The rows come from 4 hidden closed curves, with some noise, and rows from the same curve form a group. Each curve winds through 8 dimensions. The rows are also pushed far along 5 directions, which tell nothing about the answers.
In the rows, 128 means zero.
Some rows, each with its group after it:
[155 113  72 159  98 137 132  84 143 109 102  75  98 130 130 120 147 105
 158  84  95 130 109 109 152]  Z
[121 111 106 139 142 155 164 126 144 122 111  70  75 138 114 107 110 143
 142 127 125 163 143 118 135]  C
[ 97  95 130 122 141 158 154 125 133 142 133  81 102 124  96  86  95 117
 119 142 148 153 124 143 106]  C
[135 129 155  77  88  99 124 202 117  53  92 189 182 121 132 108 112 168
  97 147 170 109  79 140 153]  Z
[141 164 111 175 121 109  96 114 120 112 123 129 174  92 123 125 165  55
 117  94 116 110 131 130 114]  Z
[ 88 120 149 119 128 123 118 171 122 203 135 122 109 126 152 147 111 156
 110 154 128 146 153 149 105]  T
[139  95 136  94 126 158 150 149 140  59 119 125 141 124 105  70 104 147
  92 139 176 118 102 130 133]  Z
[ 96 118 102 196 149 133 162 130 133 126 129  35 116 123  95 111 116  64
 131 122 117 120 164 146 170]  T
[138 122 140 119 126 125 142 141 121  57 129 139 178 115  88 110 126  88
 116 127 160 118  82 164 131]  Z
[130 179 125 155 117  85 125 175 122  95 102 154 151 131 121 162 136 123
 140 114 115  96 145 102 180]  T
[100 132 130 141 165 160 124 104 119 175 144 132 114 136 108 121 119 129
 153 143 140 169 158 129 107]  T
[166 120 111 152 108 132 163 101 148  55  96 101 109 158 111  84 135  91
 125  82 126 109  77  99 153]  Z
[119 133 144 127 159 101 147 133 104  84 108 131 184 131 103 118 117 111
 137 165 126 143 143 161 156]  C
[118 119  72 141 102 132 139 126 122 136 107  70  72 137 100 173 113 165
 193 117  90 137 136 103 197]  T
[125 171 129 167 164 134 108 125 121 122 153 152 163 109 104 150 146  87
 146 123 134 128 163 137 133]  T
[159  72 117 117 125 147 182  97 150   8  83  52 137 143  88  20 104 103
  99 124 139 141  65 128 162]  C
[118 143 127 127 129  89 166 180 131  84  98 109 122 132 134 153 104 156
 159 147 111 130 167 131 196]  M
[126 138 178  96 155 143  92 133 120 154 160 161 159 108 136 113 131 138
  70 154 149 151 119 145  59]  T
[139 166 124 128  79  89 108 160 115  80 103 182 172 119 149 150 134 132
 147 105 125  78 115 110 183]  Z
[116  83 154  62 120 141 157 148 126 160  97 125  77 167 138 114  93 204
 103 154 145 161 107 126  84]  C
[130 155 154  99 124  85 142 166 111  84 103 175 162 137 126 163 115 145
 158 148 125 133 121 152 159]  Z
[138 130 125 134 106 123 142 145 121  76 110 118 152 127 137 150 125 136
 154 114 141 123 126 155 179]  M
[143 166 135 120  98 138  86 144 133 132 123 168 127 108 146 130 141 140
 105  90 144 119 110  87  90]  T
[ 84 116 166  85 173 129 141 151  91 163 150 165 151 141  92 156  98 169
 141 205 158 156 164 177 122]  M
[106 206 133 168 128  93  78 179 119 197 174 153 135  86 148 230 149 108
 136 111  93  94 182 120 127]  T
[142 128 116 143 117 125 117 120 158 133 136 119 112 120 142 116 138 103
 117 109 112 119 110 106 132]  C
[135 146 117 136 136 122 127 141 131 129 147 157 125 142 124 177 138 138
 159 124 117 104 139 124 160]  C
[108 117 147 146 180 133 137 102 128 166 138 138 149 147 139  99 128  98
 108 156 138 125 182 136 106]  Z
[117 118 142 117 138 148 123 137 139 169 152 163 108 146 141 127 125 149
 116 137 150 122 128 121 110]  C
[110 125 121 149 124 134 145 124 133  98 134 123 141 130 112 107 107 101
 159 125 139 109 121 135 186]  C
[114 143 156 103 162 113 142 187 105  50 136 135 197 105  64 131 104 136
 113 180 152 130 131 172 168]  T
[ 82  84 117 147 172 180 122  54 114 241 151  75  87 142  98  90 120 107
 122 148 125 180 154 137  63]  T
[141 107 116 116  87 150 128 117 137  99 115  88 118 109 147 106 121 137
 120  98 138 125 101 129 125]  M
[124 121 115 143 110 115 167 132 119  37  89 107 160 139  89  90 108  96
 143 115 140  99 103 132 193]  Z
[ 99 163 157 103 139 114 124 191  95 119 121 171 156 115 102 159 106 176
 137 168 161 143 164 134 141]  M
[143 134 100 160 127 146 148 108 151  64 127  72 116 111 101  82 124  88
 121  94 123  91 130  92 157]  M
[111 139 135 138 129 136 128 138 128 118 134 111 141 102 109 100 117  89
 107 119 147 120 127 136 107]  C
[161 134 114 111  94 110 163 167 145  47  97 134 108 156 124 174 111 170
 174 109 118 108 100 116 215]  T
[135  86 117  93  91 138 125 130 151 167 120 136  73 157 174 134 118 188
 134 127 117 137  95 111 134]  C
[141 124 110 139 101 141 138 119 136  40 108  83 153  99 118  67 119 102
 111 101 143 107 109 123 160]  M
[142 146 128 127 125 119 118 135 124  97 119 147 151 113 116 129 143 115
 134 125 131 150 106 142 120]  Z
[153  61 140  89 157 137 154  92 128  74 114 100 168 140  96  67 121 110
  75 162 142 131 102 162 102]  Z
[153 120  97 138 103 134 112 130 145 115 125 142 131 122 157 131 152 136
 140 107 126 118 112 122 157]  Z
[116 143 147 102 151 116 111 172 111 119 132 179 175 103 123 142 125 151
 130 173 152 161 147 164 124]  Z
[136 135 150 115 158 144 116 142 121  74 144 145 181 108  88  99 128 120
  89 147 161 131 115 140 120]  T
[102 172 149 110 135 109 125 199 102 115 120 169 146 118 108 173 109 183
 150 161 151 133 169 126 161]  M
[106  97 136 102 128 141 162 163 114 124 104 116 120 144 137 124 101 181
 133 154 154 150 141 162 137]  C
[140 123  85 149 130 136 131  93 139 170 125  99  62 157 128 175 138 152
 183 111  80 149 144  96 159]  T
[120 113 151  91 118 140 122 107 119 161 131 160 122 146 156 127 111 160
 139 136 132 146 109 138 110]  C
[132 135 115 109  97 135 103 151 134 137 138 167 127 114 153 160 126 163
 143 117 137 106 131 117 145]  Z
[166  97 138  75 111 144 109 126 137  89 137 158 158 120 153 117 135 176
 103 139 152 128  86 147 124]  M
[ 87 124 144 116 149 111 158 149 122 151 108 109 104 143 111 123  89 143
 151 174 117 173 152 139 141]  C
[116 142 169 120 171 131 116 143 111 117 158 134 184 101  99 110 123 105
  81 161 150 140 133 165  95]  T
[159  90 131 102  91 164 127  92 143 138 114 111  94 149 181 118 131 169
 127  98 138 156  92 128 102]  M
[130  72  94 123 133 162 140  93 116  77 120  71 150 121  54  69 120 114
 112 142 144 135  95 140 154]  T
[131 116 114 135 122 136 138  85 135 156  98  96  77 156 147 110 124 145
 151 112  94 164 126  95 124]  C
[120 163 133 184 161 144 126 111 117 103 139 110 160 107  89 101 142  64
 115 110 150 121 163 120 115]  M
[ 96 103  94 168 142 149 194  95 127  71 107  17 109 129  72  75  84  89
 174 128 122 141 157 141 196]  M
[121 125 118  92  82 109 157 206 117  39  92  99 141 105 105 149  88 183
 150 142 147 117 118 149 208]  M
[118 148 113 156 138 117 149 139 129 135 106  91  99 125 123 148 123 115
 159 122 103 162 163 129 135]  Z
[115  60 121  92 132 151 154 112 120  98 130  91 149 125 107  86  99 144
 124 167 153 136 114 174 153]  M
[144 114 118 114 112 118 152 126 121 111  96 115 107 160 135 159 127 157
 145 118 105 121 119 125 145]  C
[122 146 103 163 101 129 146 139 133 107 117  71 105 105 130 143 119 109
 156  90 119 119 152 125 164]  M
[143 138 136 112  95 122 129 143 154 192 112 125  46 150 206 178 130 187
 137 100 101 148 139  98  97]  M

New rows. What belongs after each?
[138 125 142 112 125 144 110 142 144 152 151 167 118 130 145 122 136 140
  93 121 150 111 108 110  95]  C
[108 126 114 135 125 132 116 136 113 133 138  82 129 108  92 126 119 125
 116 130 117 118 128 124 142]  T
[141 199 171 107  86  70  49 219 108 109 131 252 222  99 189 170 154 170
  83 128 140  65 114 111 157]  T
[147 169 129 169 134 107 125 146 139  94 127 145 146 136 131 143 150  97
 126 102 117  92 139  99 164]  T
[169  98 119 158 147 164 156  63 167 115 137  75  89 147 121  80 150  55
  98  85 126 136  92 124  74]  Z
[164 173  96 193 126 103 135  93 149  88 112  84 117 125 135 147 152  61
 163  69  70 113 142  98 164]  C
[ 98  91 123 117 177 144 132 108 113 164 147  98 135 116  96 114 118 133
 125 187 132 169 168 167 113]  M
[117 131 172 101 141 115 133 152 116 121 123 134 161 112 138 119 114 126
  94 154 147 142 140 162  91]  M
[155 108 118 112  89 140 115 105 134 151 100 135  94 154 176 120 143 161
 108  88 118 112  96  93  95]  C
[139 105 116 133 143 140 134  88 117  97 120 113 155 125  83  87 139  87
 122 132 134 151  90 148 110]  Z
[160  74  76 127 119 184 155  51 157 102 110  49  65 145 124  80 121 146
 153  97 111 154 112  97 143]  Z
[123 112 113 121 117 131 132 139 145 190 122 108  61 157 184 164 120 205
 159 138  90 169 142 118 159]  T
[119  93 146  71 119 149 115 118 130 220 129 150  67 150 156 139 111 192
 111 145 131 150 120 111  56]  Z
[139 120 152 132 135 136 126  93 130 124 120 148 149 148 123  68 139  82
  79 113 148 119  93 117  75]  Z
[139 135 139 114  87 110  96 139 119 134 107 161 152 131 161 128 136 145
 104 113 123 107 100 112 130]  T
[ 96 146 132 163 171 117 145 134 117 144 121 102 136 118 103 124 124  83
 137 148 124 166 179 152 107]  Z
[162  85 133  94 111 149 115  68 143 142 119 121 119 138 173  90 137 134
  94 112 121 141  87 129  68]  Z
[102 126 137 159 145 146 133 102 132 129 153 129 151 128 115  82 117  71
 134 129 148 118 126 140 142]  C
[122 115 111 113 124 123 124 142 116 127 128 105 116 135 112 148 117 184
 143 152 106 132 125 116 185]  T
[157 134  91 169 126 148 103 116 156 143 151 133 111 120 141 155 167 105
 139  89 122 115 132 111 135]  T
[157 140 126 120  94 110 127 167 149  91 115 137 124 115 159 154 136 135
 121 100 126 109 105 128 132]  Z
[107  92 165  79 158 136 146  92 111 191 122 141 106 167 133 121 102 158
 136 174 126 190 123 158  69]  Z
[118 116 113 104  97 128 128 130 130 157 122 138  91 146 158 150 111 193
 169 132 113 120 134 107 170]  M
[143 129 129 131 115 119 111 155 143 144 126 143 131 118 161 150 147 116
 105 113 130 126 127 140 102]  T
[ 94 143 169  97 119 121 133 170 122 188 129 142  85 148 155 170  92 189
 136 146 123 146 136 124 117]  T
[119 167 137 173 167  94 125 132 122 144 154 113 149 126 114 171 144  77
 128 131  89 109 167 134 148]  T
[154 129 129  99 112 111 141 168 150 128 121 150  84 146 156 184 131 175
 145 123 111 134 116 125 134]  Z
[133  72 125 100 163 149 143  97 120 119 129 110 133 153  85 103 121 143
 117 170 134 159 108 149 126]  T
[133 135 114 120 131 123 143 130 142  89 131 106 114 116 107 117 111 134
 138 129 111 102 139 101 162]  M
[153 100 113 124 106 148 120 118 157 158 118 132  87 145 184 107 144 156
 106 107 130 138 109 103 101]  Z
[139  98 137 109 122 133 128 158 124  35 126 147 216 107 121  68 126 125
  83 152 185  98 104 165 170]  M
[122 147 107 155  99 124 130 135 127 113 119  89 125 104 140 153 123 112
 157  94 118 117 148 133 157]  M
[141  73 135  82 119 135 151 111 130 120  93  99 102 161 117  96 107 159
 104 141 128 153  86 128 109]  T
[109 142 145 135 141 102 166 160 117 101 110  94 135 124 113 152 103 119
 144 145 125 140 166 157 151]  M
[130 121 123 146 147 147 143 105 135 107 145  84 135 109  94 106 126  71
 119 116 132 128 122 148 110]  C
[141 134 127 146 127 119 160 104 141  99  99  93 115 144 139 118 122  95
 145 102 107 131 130 126 138]  Z
[127 146 138 153 149 154 125 103 117 109 130 111 145 115  97  94 135  92
 106 112 156 135 140 118  99]  M
[ 99 147 153 102 127  79 137 182  99 118  99 181 162 147 110 161 103 158
 147 169 131 111 148 133 168]  Z
[157  95 118 101 104 124 142 164 142  68 100 118 143 119 120 117 123 139
 101 127 151 121  89 146 144]  T
[150 108 151 148 142 158 128  76 154  70 159 127 187 117 123  34 136  35
  74 106 167 101  74 151 110]  C
[114  99 130 115 136 149 108 154 124 136 149 132 151 116 122 104 124 153
  93 156 158 126 118 144 140]  T
[128 124  76 175 138 121 151 131 136  95 119  64 122 114 109 136 136 109
 159 124 103 123 169 127 197]  M
[133 138 161 114 128 108 133 135 126 115 112 150 156 129 152 115 120 115
 110 132 135 134 126 141 104]  Z
[127 104 158  88 149 123 143 134 102 108 113 140 165 140 101 111 121 135
  86 161 149 131 117 158  88]  C
[131 142 130  84 110 123 129 180 126 119 114 158  94 139 134 174 108 229
 159 145 132 137 139  97 168]  M
[128 140 112 135 119 134 126 145 107 100 103 131 155 118 128 125 134 142
 125 115 143 114 143 127 135]  C
[ 93 159 153 108 112 111 107 184  92 115 125 178 182 106 110 144 104 145
 131 151 159 116 134 145 151]  T
[151 160  77 181 134 114 150 148 154  61 137  93 119 113 120 178 142 113
 188 102  96 100 171 114 232]  M
[150  69 127 111 118 191 113  47 146 158 142 104 108 130 141  45 134 102
  73  96 155 132  71 120  39]  Z
[156 133 113 144 122 136 122  97 135 106 116 116 124 124 121 110 151  95
 133  97 118 152  90 124 104]  Z
[102 118 126 150 133 127 175 129 125 114  98  92 107 158 108 101 100 108
 154 130 133 143 132 133 154]  Z
[148 147 132 136 127 113 137 154 140  85 118 140 130 147 131 142 131 139
 130 115 122 107 120 104 173]  T
[166 134  98 155  99 140  99 140 155 109 122 126 128 106 142 117 163 103
  94  78 138  99 107  99 117]  T
[168 175 105 154  71 105  79 150 132 105 106 154 142 105 172 156 171 135
 116  67 116  81 122  72 144]  M
[140 176 116 148 102 102 139 154 161 107 144 139  90 128 143 193 118 128
 199  99  93 107 124 104 206]  C
[143 151 105 162 111 125 147 138 137  84 117 136 119 149 133 148 130 125
 163  89 123  85 130  99 198]  C
[126 100 128 149 141 161 126  58 126 194 123 105  99 159 150  83 145  95
  92 104 125 133 131 113  50]  C
[ 86 164 176 117 152  99 152 183 103 121 116 181 157 145 119 145  93 144
 145 165 149 130 162 147 148]  C
[119 122 102 156 126 129 130 128 140 139 143 114 127 122 150 142 133 124
 154 127 117 110 157 136 173]  M
[152 102 168  72 122 144 129 102 135 136 118 166 123 154 169  94 119 164
 106 134 147 163  81 137  72]  Z
[ 78 143 159 176 187 130 131 107 118 202 163 129 136 153 135 123 123  86
 133 153 125 136 182 143 122]  T
[ 84  97 159 162 203 172 147  33 109 192 156  79 144 134  91  45 118  24
  92 146 146 168 154 171  21]  C
[120 139 161  99 107 126 107 162 100  61 118 157 212  89 100  82 115 120
  77 136 183  97 103 144 118]  M
[138 114 143 105 109 129 124 138 133 123 123 148 121 155 160 118 120 180
 115 131 128 122  98 113 157]  T
